Every row belongs to one group in each of 4 separate groupings. Each group adds its own fixed numbers to the row, and there is some noise. The rows also spread widely along 11 directions, which tell nothing about the answers.
Some rows, each with its group in each grouping after it:
[ 0.23,  0.15,  0.21, -0.06,  0.20, -0.01,  0.03, -0.21, -0.08,  0.08,
  0.15, -0.11,  0.04,  0.13, -0.12, -0.09,  0.08, -0.13,  0.02, -0.04,
 -0.02,  0.25, -0.07, -0.20,  0.00, -0.03, -0.08, -0.17, -0.29] | Bezi D Q399 R
[-0.17,  0.24, -0.01, -0.08, -0.06, -0.03,  0.03, -0.15,  0.02,  0.16,
 -0.16, -0.15,  0.02,  0.02, -0.01,  0.11,  0.03,  0.06, -0.01, -0.02,
  0.00, -0.19, -0.24,  0.08, -0.07,  0.00,  0.03, -0.02,  0.23] | zev F Q82 W
[ 0.19,  0.20,  0.02,  0.14,  0.21, -0.10, -0.07, -0.01,  0.06,  0.04,
 -0.01,  0.14, -0.18,  0.06, -0.04,  0.01,  0.04, -0.10,  0.15,  0.07,
  0.11, -0.26, -0.10, -0.13, -0.15,  0.09, -0.14, -0.08,  0.11] | bomef J Q693 L
[ 0.22,  0.00,  0.20, -0.35,  0.23,  0.07,  0.15,  0.26, -0.07,  0.15,
  0.31, -0.04,  0.11, -0.20, -0.25,  0.29, -0.13, -0.07,  0.19,  0.17,
 -0.21,  0.40, -0.07, -0.37,  0.08, -0.02, -0.14, -0.05,  0.02] | bomef F Q693 T
[ 0.02, -0.08, -0.05, -0.16,  0.21, -0.34, -0.17,  0.17, -0.21,  0.18,
  0.01, -0.01,  0.06,  0.00, -0.18,  0.01, -0.03, -0.12, -0.03, -0.01,
 -0.23,  0.24,  0.06, -0.15, -0.10,  0.13, -0.08, -0.13,  0.09] | Bezi D Q399 L
[-0.05,  0.24, -0.04, -0.31, -0.07,  0.02,  0.07, -0.01,  0.14,  0.20,
 -0.07, -0.19,  0.29, -0.06,  0.12,  0.31,  0.00, -0.07, -0.16,  0.05,
 -0.24, -0.26, -0.16, -0.07,  0.03, -0.04,  0.01,  0.02,  0.15] | zev J Q82 G
[ 0.00,  0.17,  0.04,  0.07,  0.07,  0.00,  0.01,  0.12,  0.23,  0.15,
 -0.02,  0.04, -0.06,  0.08,  0.00,  0.21,  0.04, -0.09,  0.04, -0.12,
 -0.11, -0.25, -0.19, -0.12, -0.12,  0.03,  0.12,  0.03,  0.16] | Nas D Q693 K
[-0.07,  0.23,  0.01,  0.13,  0.04, -0.10, -0.02, -0.25, -0.08, -0.05,
 -0.04,  0.03, -0.22,  0.30, -0.21, -0.10, -0.09, -0.07,  0.04, -0.20,
  0.02,  0.23, -0.13,  0.02, -0.12,  0.08,  0.02, -0.18, -0.16] | Nas F Q82 T
[ 0.00,  0.39,  0.00,  0.09, -0.03, -0.36,  0.09, -0.27, -0.39,  0.07,
 -0.11, -0.08, -0.12, -0.04, -0.27, -0.21,  0.10, -0.26,  0.09,  0.33,
  0.41,  0.17, -0.08, -0.02,  0.24,  0.04, -0.17, -0.18, -0.07] | bomef D Q693 R
[-0.14,  0.15,  0.00,  0.28, -0.03,  0.01,  0.07, -0.16,  0.20, -0.03,
  0.00,  0.14, -0.10,  0.16, -0.30,  0.15,  0.16, -0.17, -0.04, -0.23,
  0.05,  0.09, -0.32, -0.02, -0.07, -0.08,  0.35,  0.01, -0.10] | Nas F Q82 G
[-0.26,  0.22, -0.04,  0.00, -0.07, -0.35,  0.03,  0.02, -0.20,  0.20,
 -0.12, -0.12, -0.28,  0.12, -0.17, -0.18, -0.13, -0.04,  0.22,  0.07,
  0.16, -0.01,  0.07,  0.11, -0.06,  0.19, -0.11, -0.14,  0.28] | Bezi D Q399 K
[-0.14,  0.13,  0.09, -0.15,  0.02, -0.23, -0.20, -0.14, -0.11,  0.29,
 -0.22, -0.17,  0.09, -0.01,  0.04,  0.03,  0.20,  0.05, -0.08, -0.05,
  0.02, -0.01, -0.14,  0.01, -0.08, -0.02,  0.07, -0.08,  0.26] | Bezi J Q82 W
[ 0.31,  0.11,  0.05, -0.13,  0.32,  0.02, -0.15,  0.03, -0.03, -0.01,
  0.08,  0.13, -0.06, -0.15, -0.14,  0.24,  0.05, -0.02,  0.15,  0.18,
  0.05,  0.00, -0.07, -0.29, -0.17,  0.02, -0.14, -0.11,  0.02] | Bezi F Q693 W
[-0.27,  0.30,  0.02, -0.18, -0.17,  0.16,  0.23, -0.08,  0.15,  0.08,
 -0.02, -0.08,  0.05, -0.09, -0.05,  0.39,  0.03, -0.01,  0.06,  0.01,
  0.06, -0.17, -0.12,  0.11,  0.06, -0.04,  0.16,  0.04,  0.11] | bomef F Q693 W
[ 0.00,  0.39,  0.02, -0.17,  0.10,  0.09,  0.08, -0.02, -0.06, -0.16,
  0.10,  0.14, -0.28, -0.01, -0.24,  0.26, -0.21,  0.02,  0.29,  0.14,
  0.13,  0.05,  0.05, -0.08, -0.14,  0.11, -0.09, -0.22, -0.04] | Nas F Q693 L
[ 0.24, -0.28, -0.18, -0.09,  0.19, -0.17,  0.01,  0.03, -0.07,  0.11,
  0.10,  0.08,  0.19, -0.04,  0.03,  0.06,  0.13, -0.14, -0.03, -0.02,
 -0.34, -0.02,  0.14, -0.11, -0.11,  0.07, -0.28, -0.02, -0.11] | bomef F Q399 L
[-0.20, -0.01, -0.25,  0.10,  0.03, -0.28,  0.02, -0.22, -0.15,  0.02,
 -0.04, -0.18,  0.16,  0.03, -0.24, -0.09,  0.15, -0.21, -0.23, -0.09,
  0.06,  0.04, -0.23,  0.15,  0.08,  0.09,  0.04, -0.04,  0.11] | bomef D Q399 W
[ 0.15, -0.12,  0.15, -0.07,  0.21, -0.06, -0.04,  0.28,  0.18,  0.22,
  0.19,  0.08,  0.06,  0.11, -0.08,  0.15, -0.03, -0.12,  0.03, -0.22,
 -0.35,  0.12, -0.09, -0.30, -0.19,  0.05,  0.03,  0.01,  0.04] | Bezi J Q693 R
[ 0.07, -0.25, -0.10, -0.20,  0.19, -0.25, -0.11,  0.24, -0.12,  0.17,
  0.09,  0.04,  0.13, -0.01, -0.13,  0.06, -0.09, -0.11, -0.02, -0.11,
 -0.38,  0.20,  0.04, -0.18, -0.14,  0.15, -0.17, -0.05,  0.07] | Bezi F Q693 R
[-0.17,  0.11,  0.04, -0.19, -0.09, -0.15,  0.19,  0.12, -0.04,  0.16,
  0.04,  0.08, -0.22, -0.01, -0.14,  0.08, -0.04,  0.04,  0.35,  0.07,
  0.06, -0.01,  0.22,  0.08, -0.21,  0.08, -0.05, -0.12,  0.17] | bomef J Q399 R
[ 0.09,  0.25, -0.08, -0.03,  0.19,  0.07, -0.02, -0.15,  0.03, -0.23,
  0.10,  0.10, -0.09, -0.04, -0.33,  0.20, -0.01, -0.11,  0.03,  0.11,
  0.19,  0.05, -0.16, -0.06, -0.07,  0.05,  0.02, -0.19, -0.07] | bomef F Q399 G
[-0.14,  0.09, -0.01, -0.17,  0.01,  0.09,  0.06,  0.11,  0.21,  0.18,
  0.05, -0.22,  0.23,  0.09, -0.01,  0.25, -0.16, -0.09, -0.17, -0.23,
 -0.34, -0.08, -0.27, -0.07,  0.05,  0.08,  0.09,  0.08,  0.22] | Bezi F Q693 T
[ 0.11,  0.04, -0.02, -0.11,  0.32,  0.10, -0.01, -0.04,  0.05, -0.22,
  0.14,  0.18, -0.08, -0.25, -0.27,  0.38,  0.09,  0.05,  0.21,  0.17,
  0.10, -0.07, -0.07, -0.17, -0.25,  0.00,  0.00, -0.05, -0.02] | Bezi D Q82 K
[-0.10,  0.02,  0.01, -0.17,  0.32, -0.03, -0.16,  0.04, -0.03, -0.10,
  0.10, -0.01, -0.03, -0.01, -0.34,  0.23, -0.09,  0.06, -0.01, -0.13,
 -0.07,  0.20, -0.22, -0.03, -0.22,  0.09,  0.15, -0.16,  0.16] | bomef D Q82 W
[ 0.18, -0.10, -0.03, -0.06,  0.04, -0.23,  0.09,  0.06, -0.04,  0.38,
  0.03, -0.10,  0.18, -0.10,  0.18, -0.05,  0.21, -0.10,  0.06,  0.08,
 -0.14, -0.28,  0.02, -0.11, -0.01,  0.04, -0.28,  0.07,  0.18] | bomef J Q693 G
[ 0.26,  0.12,  0.23, -0.14,  0.15, -0.10, -0.12,  0.19,  0.02,  0.26,
  0.05,  0.14,  0.00,  0.07, -0.08,  0.17,  0.09, -0.15,  0.02, -0.03,
 -0.24,  0.28,  0.05, -0.33, -0.11, -0.09,  0.11, -0.15, -0.15] | Nas D Q399 G
[-0.16,  0.02, -0.06,  0.12, -0.01, -0.05,  0.09, -0.28, -0.01, -0.04,
  0.05,  0.02, -0.10,  0.31, -0.14, -0.04,  0.02, -0.05, -0.02, -0.38,
 -0.11,  0.21, -0.07,  0.12, -0.17,  0.05,  0.09, -0.09, -0.24] | Nas F Q82 W
[-0.05,  0.14,  0.16,  0.03, -0.10,  0.02,  0.17,  0.04,  0.12,  0.16,
  0.06,  0.11, -0.02,  0.11, -0.20,  0.27,  0.10, -0.16,  0.07, -0.12,
 -0.18,  0.32, -0.11, -0.17,  0.02, -0.18,  0.29,  0.02, -0.20] | Nas F Q82 W
[ 0.04,  0.13,  0.10, -0.28,  0.08, -0.01,  0.01,  0.26,  0.14,  0.21,
  0.06, -0.01,  0.15, -0.10, -0.06,  0.35, -0.03, -0.11,  0.01,  0.06,
 -0.20, -0.04, -0.12, -0.22, -0.02,  0.00,  0.06, -0.03,  0.23] | bomef J Q693 R
[ 0.15,  0.45,  0.15,  0.02,  0.12, -0.23, -0.27,  0.08, -0.02,  0.27,
 -0.22, -0.05, -0.20,  0.21, -0.03, -0.11, -0.06, -0.09,  0.07,  0.11,
  0.08, -0.16, -0.19, -0.16, -0.10,  0.07, -0.02, -0.25,  0.31] | Nas D Q399 R
[ 0.05,  0.20, -0.12, -0.08, -0.03, -0.03,  0.12,  0.04,  0.15,  0.06,
 -0.02,  0.04,  0.09,  0.12,  0.06,  0.22, -0.07, -0.21, -0.09, -0.02,
 -0.33, -0.22,  0.06, -0.08, -0.06,  0.05, -0.03, -0.01, -0.16] | zev D Q399 L
[ 0.12, -0.05,  0.15, -0.33,  0.11,  0.18,  0.07, -0.09,  0.16,  0.13,
  0.16, -0.02,  0.03,  0.11,  0.24,  0.14,  0.02,  0.14,  0.13, -0.28,
 -0.32, -0.09,  0.23, -0.03, -0.35,  0.06, -0.16, -0.06, -0.16] | Bezi J Q399 T
[ 0.35,  0.06,  0.07, -0.05,  0.24,  0.04, -0.02,  0.10,  0.08,  0.02,
  0.18,  0.07,  0.10,  0.06, -0.19,  0.22, -0.02, -0.25, -0.05,  0.03,
 -0.23,  0.27, -0.13, -0.32,  0.02, -0.07, -0.01, -0.11, -0.21] | bomef F Q399 W

New rows, each followed by its group in each grouping:
[ 0.27,  0.13, -0.09,  0.11,  0.16, -0.02,  0.01,  0.16,  0.19,  0.02,
  0.09,  0.13,  0.01,  0.02, -0.21,  0.19,  0.00, -0.24,  0.05,  0.14,
 -0.10, -0.12, -0.24, -0.28, -0.05, -0.01,  0.02, -0.04,  0.10] | Nas F Q399 R
[ 0.17,  0.08, -0.04, -0.23,  0.25, -0.09, -0.05,  0.25,  0.02,  0.09,
  0.11, -0.08,  0.04, -0.12, -0.14,  0.19, -0.13, -0.09,  0.11,  0.25,
 -0.10, -0.08, -0.09, -0.27, -0.07,  0.10, -0.18, -0.10,  0.32] | Bezi J Q399 K
[ 0.01,  0.22,  0.18, -0.04,  0.15,  0.10,  0.12,  0.00,  0.08,  0.06,
  0.14, -0.01, -0.14, -0.02, -0.16,  0.17,  0.02,  0.04,  0.23,  0.00,
  0.12, -0.04, -0.15, -0.07, -0.09,  0.01,  0.05, -0.05,  0.08] | bomef D Q693 W
[-0.21,  0.57,  0.15, -0.16,  0.10,  0.10, -0.03, -0.04,  0.05, -0.06,
 -0.03, -0.14, -0.15,  0.03, -0.32,  0.31, -0.18,  0.02,  0.08,  0.12,
  0.22,  0.03, -0.35,  0.01,  0.03, -0.01,  0.26, -0.19,  0.24] | bomef D Q82 W
[ 0.03,  0.17,  0.16, -0.27,  0.09,  0.12, -0.03, -0.13,  0.01,  0.06,
  0.02,  0.04, -0.12,  0.08,  0.05,  0.14, -0.02,  0.19,  0.21, -0.11,
 -0.08, -0.01,  0.05,  0.00, -0.30,  0.01, -0.06, -0.19, -0.04] | Nas F Q82 R
[ 0.04,  0.15,  0.03, -0.28,  0.12, -0.22, -0.27,  0.21, -0.07,  0.13,
 -0.12,  0.12,  0.10, -0.02, -0.10,  0.34, -0.05, -0.17, -0.12,  0.07,
 -0.29,  0.22,  0.04, -0.27, -0.07, -0.02,  0.11, -0.15,  0.00] | Bezi J Q82 L
[-0.15,  0.18,  0.00,  0.11,  0.25, -0.05,  0.01, -0.21, -0.09, -0.14,
  0.12, -0.12, -0.05, -0.03, -0.42,  0.02,  0.04, -0.08, -0.02, -0.05,
  0.28,  0.15, -0.39, -0.04,  0.02,  0.11,  0.11, -0.06,  0.12] | Bezi D Q693 L
[-0.10,  0.28,  0.02,  0.06, -0.08, -0.10,  0.17, -0.05,  0.09,  0.13,
  0.01, -0.14, -0.06,  0.17, -0.12, -0.06, -0.04, -0.16,  0.07,  0.02,
  0.08, -0.13, -0.18,  0.04,  0.05,  0.05,  0.01, -0.08,  0.16] | bomef J Q399 R
[-0.14,  0.11, -0.04, -0.28,  0.17,  0.00, -0.07, -0.20, -0.17, -0.26,
  0.10,  0.06, -0.04,  0.02, -0.40,  0.21, -0.15, -0.01, -0.03, -0.09,
  0.00,  0.45, -0.07,  0.02, -0.12,  0.07,  0.07, -0.27, -0.18] | bomef F Q82 R
[ 0.08,  0.19, -0.04,  0.03,  0.04, -0.17,  0.09,  0.30,  0.09,  0.20,
  0.02,  0.07,  0.02,  0.05, -0.09,  0.20, -0.10, -0.28,  0.02,  0.11,
 -0.22, -0.12, -0.07, -0.21,  0.10,  0.05,  0.00,  0.02,  0.08] | bomef D Q693 L
[ 0.01,  0.13,  0.16, -0.05,  0.23, -0.10, -0.21, -0.01, -0.06,  0.22,
 -0.07, -0.15, -0.10,  0.03, -0.11, -0.04,  0.02,  0.14,  0.10, -0.01,
  0.09, -0.01, -0.33, -0.04, -0.14,  0.04, -0.01, -0.14,  0.41] | bomef F Q82 W
[ 0.05,  0.18, -0.19,  0.05,  0.03, -0.18, -0.02,  0.08,  0.04,  0.15,
 -0.08, -0.16,  0.05,  0.20,  0.02, -0.01, -0.21, -0.17, -0.06,  0.04,
 -0.23, -0.26, -0.20, -0.01,  0.05,  0.11, -0.17, -0.06,  0.22] | bomef F Q82 W
[ 0.05, -0.10, -0.03,  0.13,  0.01, -0.20,  0.30,  0.15,  0.03,  0.29,
  0.11, -0.01,  0.16, -0.21, -0.16,  0.11,  0.24, -0.18,  0.14,  0.22,
 -0.10, -0.10, -0.22, -0.24,  0.07, -0.09, -0.03,  0.22,  0.22] | zev J Q82 L
[ 0.14,  0.14,  0.34, -0.27,  0.31,  0.20, -0.16, -0.05,  0.09,  0.05,
  0.12,  0.04, -0.03,  0.01, -0.05,  0.26,  0.03,  0.12,  0.07, -0.20,
 -0.10,  0.18, -0.08, -0.23, -0.26,  0.00,  0.08, -0.11, -0.11] | Bezi D Q693 T
[-0.04,  0.27,  0.08,  0.13,  0.17, -0.27, -0.26,  0.15,  0.01,  0.12,
 -0.07,  0.05, -0.16,  0.06, -0.42,  0.03,  0.00, -0.19,  0.00,  0.09,
  0.21,  0.17, -0.33, -0.21, -0.06,  0.04,  0.24, -0.15,  0.33] | Bezi J Q399 G
[-0.18,  0.08,  0.11, -0.15, -0.04,  0.03,  0.14, -0.21, -0.12,  0.00,
  0.07,  0.15, -0.10, -0.08, -0.26,  0.19,  0.16,  0.01,  0.15, -0.15,
  0.09,  0.42,  0.06, -0.01, -0.13, -0.03,  0.14, -0.07, -0.21] | Nas F Q693 T
[ 0.01,  0.03, -0.07,  0.05,  0.10,  0.15,  0.12, -0.12,  0.22, -0.13,
  0.07,  0.27, -0.09, -0.17, -0.19,  0.34,  0.19,  0.04,  0.19,  0.01,
  0.07, -0.25, -0.13, -0.03, -0.31, -0.05,  0.11,  0.07, -0.05] | zev F Q82 G
[-0.21,  0.22,  0.15, -0.31, -0.08,  0.04,  0.22, -0.11, -0.06,  0.14,
  0.11, -0.18, -0.04, -0.01, -0.03,  0.14, -0.04,  0.09,  0.19, -0.05,
  0.05,  0.11,  0.08,  0.05, -0.04,  0.03, -0.03, -0.07,  0.03] | Bezi J Q693 W
[-0.14, -0.03,  0.12, -0.35,  0.04, -0.12,  0.06, -0.01, -0.19,  0.22,
  0.03, -0.07,  0.04, -0.08, -0.05,  0.11,  0.04,  0.13,  0.14, -0.05,
 -0.16,  0.22,  0.13,  0.02, -0.12,  0.02, -0.05, -0.08,  0.04] | bomef D Q82 T
[-0.13,  0.26,  0.06, -0.27, -0.04,  0.03,  0.12, -0.24, -0.09, -0.08,
 -0.02,  0.15, -0.09, -0.11, -0.17,  0.27,  0.05,  0.02,  0.14,  0.05,
  0.07,  0.18,  0.09, -0.01, -0.18, -0.04,  0.06, -0.13, -0.23] | zev J Q82 T
[-0.03,  0.20, -0.19,  0.18,  0.03, -0.06,  0.21, -0.14,  0.03, -0.12,
  0.08,  0.00, -0.16,  0.14, -0.27, -0.04, -0.18, -0.15,  0.12,  0.04,
  0.05, -0.12, -0.21,  0.02, -0.06,  0.11, -0.10, -0.05, -0.02] | zev F Q82 G
[ 0.06,  0.03,  0.09, -0.14,  0.23, -0.23, -0.12,  0.02, -0.21,  0.17,
  0.08, -0.14,  0.19,  0.01, -0.21,  0.00,  0.02, -0.20, -0.20, -0.07,
 -0.12,  0.43, -0.22, -0.24,  0.14,  0.04, -0.01, -0.13,  0.06] | bomef J Q693 L
[-0.09,  0.28, -0.02, -0.06, -0.19, -0.16,  0.28, -0.08, -0.07,  0.24,
 -0.11, -0.10,  0.05, -0.09, -0.01,  0.14,  0.10, -0.11,  0.13,  0.27,
  0.01, -0.17, -0.04, -0.02,  0.11, -0.09, -0.04,  0.05,  0.04] | zev D Q82 W
[ 0.07,  0.24,  0.15, -0.18,  0.04,  0.22,  0.22,  0.07,  0.11, -0.01,
  0.21,  0.11, -0.16, -0.01, -0.23,  0.34, -0.07, -0.02,  0.29,  0.08,
 -0.02,  0.20,  0.02, -0.17, -0.11, -0.08,  0.08, -0.12, -0.12] | Nas F Q399 W
[ 0.06,  0.05,  0.04, -0.04,  0.16,  0.07, -0.14, -0.27,  0.07, -0.08,
 -0.06,  0.22, -0.11,  0.08, -0.08,  0.11,  0.18,  0.05,  0.01, -0.24,
  0.04, -0.03, -0.04,  0.01, -0.41,  0.03,  0.06, -0.14, -0.17] | zev F Q399 R
[ 0.21,  0.04,  0.12, -0.12,  0.22,  0.13,  0.12, -0.07,  0.11,  0.00,
  0.22,  0.01,  0.06,  0.02, -0.14,  0.13,  0.04, -0.04,  0.06, -0.08,
 -0.14,  0.06, -0.10, -0.19, -0.18, -0.01, -0.03, -0.07, -0.18] | zev D Q399 R
[ 0.02,  0.18, -0.16, -0.22,  0.10,  0.00, -0.04, -0.01, -0.02, -0.27,
 -0.02,  0.30, -0.21, -0.01, -0.16,  0.38, -0.19, -0.05,  0.16,  0.11,
 -0.08,  0.03,  0.23, -0.03, -0.25,  0.08, -0.10, -0.22, -0.25] | bomef F Q82 K
[-0.03,  0.14, -0.15, -0.18,  0.18, -0.07, -0.07, -0.07, -0.08, -0.12,
  0.07, -0.11,  0.19, -0.05, -0.33,  0.25, -0.04, -0.20, -0.22,  0.05,
 -0.06,  0.22, -0.17, -0.11,  0.06,  0.05,  0.10, -0.14, -0.04] | Bezi D Q399 W
[-0.03,  0.54,  0.12,  0.05, -0.01, -0.10,  0.02, -0.17, -0.06,  0.14,
 -0.09, -0.25, -0.14,  0.26, -0.09, -0.13, -0.12, -0.15,  0.01,  0.08,
  0.19, -0.03, -0.21,  0.04,  0.15,  0.05, -0.02, -0.23,  0.08] | bomef D Q399 W
[ 0.08,  0.20,  0.05,  0.10, -0.06, -0.15,  0.24,  0.00,  0.01,  0.25,
  0.08, -0.09, -0.07,  0.18,  0.00, -0.13,  0.00, -0.18,  0.17,  0.04,
 -0.07, -0.03,  0.00, -0.10,  0.04,  0.03, -0.14, -0.06,  0.02] | Nas J Q399 L
[-0.18,  0.07,  0.06,  0.00, -0.13, -0.17,  0.11,  0.01,  0.01,  0.21,
 -0.03, -0.01,  0.10,  0.13, -0.13,  0.18,  0.10, -0.23, -0.09, -0.16,
 -0.26,  0.27, -0.02, -0.07,  0.07, -0.10,  0.26,  0.04, -0.20] | Bezi D Q82 W
[ 0.01,  0.23, -0.07, -0.28,  0.15, -0.18, -0.23,  0.07, -0.11, -0.04,
 -0.10,  0.09,  0.07, -0.01, -0.23,  0.31, -0.11, -0.15, -0.15,  0.06,
 -0.19,  0.20, -0.08, -0.17, -0.07,  0.02,  0.12, -0.23, -0.02] | Nas D Q82 R
[-0.20,  0.08,  0.01, -0.17, -0.08,  0.01,  0.12, -0.08,  0.02,  0.12,
  0.00,  0.00,  0.07, -0.10, -0.09,  0.25,  0.17, -0.02,  0.06, -0.02,
 -0.03,  0.03,  0.05,  0.04, -0.04, -0.04,  0.11,  0.01,  0.01] | Bezi F Q399 L
[ 0.24,  0.19,  0.04,  0.11,  0.31, -0.03, -0.02,  0.05,  0.12,  0.11,
  0.17, -0.26,  0.09,  0.06, -0.20, -0.05, -0.03, -0.18, -0.04,  0.12,
  0.03, -0.15, -0.47, -0.25,  0.10,  0.07, -0.07, -0.04,  0.26] | Bezi D Q399 G
[ 0.27, -0.08,  0.20, -0.29,  0.31,  0.13,  0.01,  0.21,  0.15,  0.14,
  0.30, -0.04,  0.18, -0.08, -0.12,  0.25,  0.00, -0.03,  0.07, -0.01,
 -0.27,  0.14, -0.12, -0.35, -0.14, -0.02, -0.02, -0.06,  0.08] | Bezi J Q399 R
[-0.21,  0.11,  0.05,  0.21,  0.02, -0.24,  0.02, -0.16, -0.09,  0.16,
 -0.08, -0.05, -0.23,  0.06, -0.21, -0.13,  0.17,  0.04,  0.22, -0.05,
  0.23, -0.06, -0.15,  0.10, -0.15,  0.04,  0.07, -0.02,  0.19] | Bezi D Q82 W
[ 0.07,  0.24,  0.10,  0.07, -0.07,  0.02,  0.16,  0.16,  0.31,  0.24,
 -0.02, -0.05,  0.11,  0.08,  0.01,  0.26,  0.08, -0.29, -0.06,  0.03,
 -0.18, -0.18, -0.19, -0.19,  0.15, -0.12,  0.18,  0.09,  0.02] | bomef D Q399 K
